All groups share one centre, and each spreads out both ways along 11 directions, with some noise.
In the rows, zero is written as 128.
Known rows, each followed by its group:
[ 96 130 156  98 142 106 116  89 149 110 134 103 159 101 168  99]	(1)
[134  92  82 114 101 143 104 148 101 128 124 160 128 208 114 163]	(1)
[112 119 130  95  97 138 129 109 151 147 127  99 124 166 144 137]	(1)
[125  87 120 113  82 156  99 114 124 134 143  64 129 101 156 135]	(0)
[ 98 206 124 104 105 131 140 149 128 123  92 124 123 109 141 109]	(2)
[122 130 181 162 137 113 171 177 133 154  87 116 145 113 121 172]	(2)
[141 125 138 142 107 135 106  86 114 131 148 134 141  81 115 112]	(1)
[121 116  97 117 144 127 108 131 118 129 158 110 149  67 126 109]	(1)
[147 141 119 131  82  93 104  95 108 192  97 101 148 156 131 152]	(0)
[130  95 133 135 151 109 139 142 123 142 135 122 153 102 116 157]	(2)
[ 50 141 134 121 119 147 100 144  66 141 112 134 143  83 177 167]	(2)
[107 118 141 163 121 145 101 129 130 156 141 106 121 129 138 121]	(3)
[124 109 150  91 133 118 122 102 122 153 125 130 148 167 171 165]	(1)
[ 76  97 111 156 137 122 154 105 151 117 187 143 106 132  90 169]	(3)
[ 86  91  79 152 169 138 151 155 138 118 196 200 110  86  71 103]	(0)
[145 110 120 125  88 129 147 144 115 157 105  96 116 117 133 161]	(3)
[ 79 123 151 140 129 115 123 165 129 137 131 172 174 117 127 101]	(0)
[145 153 106 142  90 144 136 106 159 195 129  78  97 111 102 117]	(0)
[153 133  95 154 110 135  94 138 109 138 114 133 119 156 114 102]	(2)
[167 132 102 104  76 155  83 132  86 136 102 116 138 127 137 149]	(1)
[ 92 136 140 113 114 107 117 145 138 163 130 116 165 115 146 121]	(0)
[136 130 100 119 102 136 135 175 122 110 107 114 137  80 101 129]	(3)
[121 123 147 160 107 140 130 125 127 151 121 155 121 154 117  99]	(3)
[149 143 161 141  48 171 159 173 155 174 102 101 113 124  98 151]	(1)
[110 203  89 151 118 142 185 179 116 136  97 186  77 108  79 132]	(1)
[106 160 115 126  90 143 133 129 103 118 100 135  95 119 155 127]	(3)
[100 149  75  96 154 133 125 118 124 193 148 110 109 104 149 144]	(2)
[115 104 159 154 148 127 115 115 115 119 146 143 134 113 165 101]	(2)
[129 118  96 127  67 146 116 100 138 121 140 119 119 155  95 102]	(2)
[ 58 119 111  74 105 143 119  94 129 132 148 102 140 119 150 151]	(2)
[ 96 108 173 120 184 119 110 169 146 121 147 137 187  97 157 101]	(1)
[ 99 121 136 117 128 137 134 142 142 180 127  88 119 136 167 149]	(3)
[ 85 163  85 167 129 136 111 162 144 139 141 125 110 139  81 131]	(3)
[144 160 127 130 121 128 139  92 169 136 135 111  96 147 144  63]	(2)
[ 90 143  97 113  82 147 141 109 156 125 153 142 101 129 104  93]	(0)
[134 132 146 130 153 121 113 106 139 193 114  88 125 182 166 158]	(0)
[116 163 118  92 105 162  99  98 146 147 145 138 127 137 145  83]	(1)
[132 128 121 167  97 157 138 122 132  67 123 168 107 138  73  99]	(0)
[100  92 128 106 104 160 122 143 167 145 154  81 140 110 132 110]	(2)
[100 112 118 137 120 195 123 181 140  77 129 134  83 159 136 112]	(0)
[127  72 135 157 134 138 130 133  97 144 152 138 122  73 143 140]	(3)
[149  93 134 145 140 120  98 136 113 136 136 119 165  90 118 114]	(3)
[ 91 127 153 115  72 145 154  78 157 126 145  82 107 104 156 132]	(3)
[120 124 169 140 142 120 115 133 117 132 113 116 156 122 154 132]	(0)
[ 88 135 115 100  77 152 160 148 146 117 121 129 100 152 130 147]	(2)
[136 126 112 151 159 107 138 121 108 141 139 152 118 103 124 128]	(2)
[131 108 152 110 144 109 162 145 149 146 119 133 159 112 126 127]	(3)
[116 128 120 108 129 122 132 166 149 124 116 106 154 124 122 122]	(1)
[135  93 144 175  96 111 147 111 124 161 129 126 133 112  86 155]	(0)
[103  73 173 162 165  59 155 134 150 124  98 100 169 178 128 172]	(1)
[112 112 145 143 150 140  60 122 122 134 133 133 157 160 157  83]	(0)
[140 133 107 106 100 121  97 101 129 119 120 107 155 139 117 104]	(3)

New rows, each followed by its group:
[124 161 114  42  80 161 104 121 144  80 128 155 157 155 131  85]	(1)
[102 134  98 103 104  96 101 147 121  80  69  93 157 185 140 128]	(1)
[133  93 185 185 121 134 140 114 113 146 122 175 127 140 133  96]	(3)
[106  82  99 142 132 136 124 125 142 135 167 101 126  96 113 117]	(1)
[ 80  23 188 252 116 106 180  93 175 122 174  81 105  88  89 129]	(1)
[130 124 119 134 113 124 135 142 109  96 112 172 141 140  99 144]	(1)
[101  72 112 144 126 134 132 131 120 147 162 120 135  77 108 176]	(2)
[184 135 120 159 123 113 145 185 106  63  96 140 128  64 112  97]	(2)
[156 148 135 129 141 151 109 123 123 125  86  69 114 131 160 135]	(0)
[ 95  74 118 163 117 127 149  90 121 139 169 112  91  83 134 144]	(1)
[104 134 111 155 149  98 171 109 133 156 137 135 101 114 104 144]	(1)
[101 112  75 138 133 114 115 108  87  81 151 169 119 126 108 158]	(3)
[ 82 132 127 130 186 141 150 121 136 124 164 154 109  85 151 113]	(0)
[ 80 172  88 128 120 125 101 153 130 113 124 116 124 158 120 146]	(3)
[122 121 191 145 129 113 187  61 169  87 127 125 121 120 117 136]	(0)
[133 111 135 161 123 133 115 129 112 131 132 131 118 113 134 114]	(2)
[145 168 138 178 136 136 118 125 118 169 112 129 100 123 149  84]	(2)
[ 90 113 146 193 112  92 156 126 124 127  94 109 101 173 128 156]	(1)
[ 86 155  83  82 121 126 115 124 153 145 142  86 121 137 139 151]	(3)
[124 115  59  97 121 117 104 117 111 156 144 111 132 123 134 138]	(0)
[141  99 158 135 146 153  98 101 150  97 119  96 125 199 138 116]	(0)
[ 90 100 104 112 127 124 118  93 133 114 152 122 129 133 150 117]	(1)
[109 131  99 148 109 127 137  88 152 153 153 103  99  96 102  94]	(1)
[206 124 118 131 102 122  89  91 136 119  86  71 155 168  87 123]	(0)
[ 99 135 147 152 107 122 152 137 125 139 106 162 124 151  95 169]	(2)
[ 55 101 130 131 156 134 104 114 126 170 161 144 167 115 116 150]	(2)
[ 73  86 139 157 113 164 105 207  98 103 131 134 175  45 100 150]	(2)
[122  62 174 158 128 115 162 116 178 109 162 149 137 166  98 115]	(2)
[ 88 159 121 110 168 135 161 144 134 143 140 173 113 110 144 127]	(1)
[ 82  71 148 164 145 125  84 163 117 132 118 102 148 181 174 127]	(1)
[132 115 147  74 102 148 106 118 129 117 101 132 162 136 173  57]	(3)
[144 109  90 142 165 124 140 177 108 143 127 145 116 111 124 151]	(2)
[ 92 139 132 102 114 109 123 184 104 119  90 147 163 142 159 146]	(0)
[ 69  84 130 131 145 156 136 167 146 209 155  97 125 128 144 184]	(2)
[ 88 145 159 129 142 109 143 100 123 170 122 126 138 105 144 167]	(2)
[134 161 148 152  88 168 147 205 124 157  96 148 117 125 104 151]	(1)
[ 72 129 159 116 155 120 111 150 113 124 121 133 138 161 201 148]	(3)
[145 149 120 142 110 112 168  54 144 101 149 147  86  90 117  93]	(2)
[141 138 166 126  91 177 102 112 144 154 159 124 142  83 129  89]	(1)
[108 105 171 134 130 144 108 146 136 110 134 114 141 110 181  92]	(2)
[ 87  53  72 121  57 164  89 132 100 137 188 122 125  89 146 115]	(0)
[ 64 118 145 121 124 142  97 109  94 155 132 132 133 154 174 158]	(2)
[147  76 152 123 114 141 117 100 118  67 114 102 130 147 139 151]	(0)
[127  30 168  89 138 111 187 107 132 137 141 151 140 155 165 173]	(3)
[ 69 143 108  89 125 119 110 160 186  94 141  92 164 161 114 129]	(3)
[148 149 175 180  88 149  99 145  78 195  71  84 114 103 188 125]	(3)
[120 151 137  93 100 128 152  78 137 146 117  96 114 100 168 121]	(3)
[129 153 193 186 126  97 156 201 125 129  47 119 157 129 110 152]	(1)
[ 84 161 127 157 116 159 113 160 101 150 117 137 107  80 142 117]	(2)
[ 63  85 137 123  94 130 115  94 125 143 148 132 168 134  83 178]	(2)
[144 156 113 132 159 116 102 140  85 162  95 141 146 101 147 110]	(3)
[148  82 131 158 127 124 139 115 109 164 134 155 123 145 112 143]	(3)
[ 78 156  98 110  48 120 124 161  82 170 112 138 130 107 160 143]	(0)
[122  53 145 129 108 145 138 112 131 119 155 128 133 111 138 133]	(3)
[136  97 160 143 136 143 197 124 132 102 121 102  89  84 135 197]	(0)
[112 139 134 125 118 104 127 122 128 168 109 138 142 168 135 147]	(0)
[ 98  98 142 202  88 120 136 108 127 102 114 133 109 173  97 116]	(1)
[137 111 144 137 133 104 149 125 122 164 121  91 148  90 118 177]	(2)
[137 121  99 124 123 151 114 199 114  80 100 130 139 115 106 133]	(0)
[103  66 120 163 127 115 144 127 100 105 164 186 129 101 101 146]	(0)
[175  57 161 189 157 101 104 110 129 132 155 130 160 123 113 103]	(2)
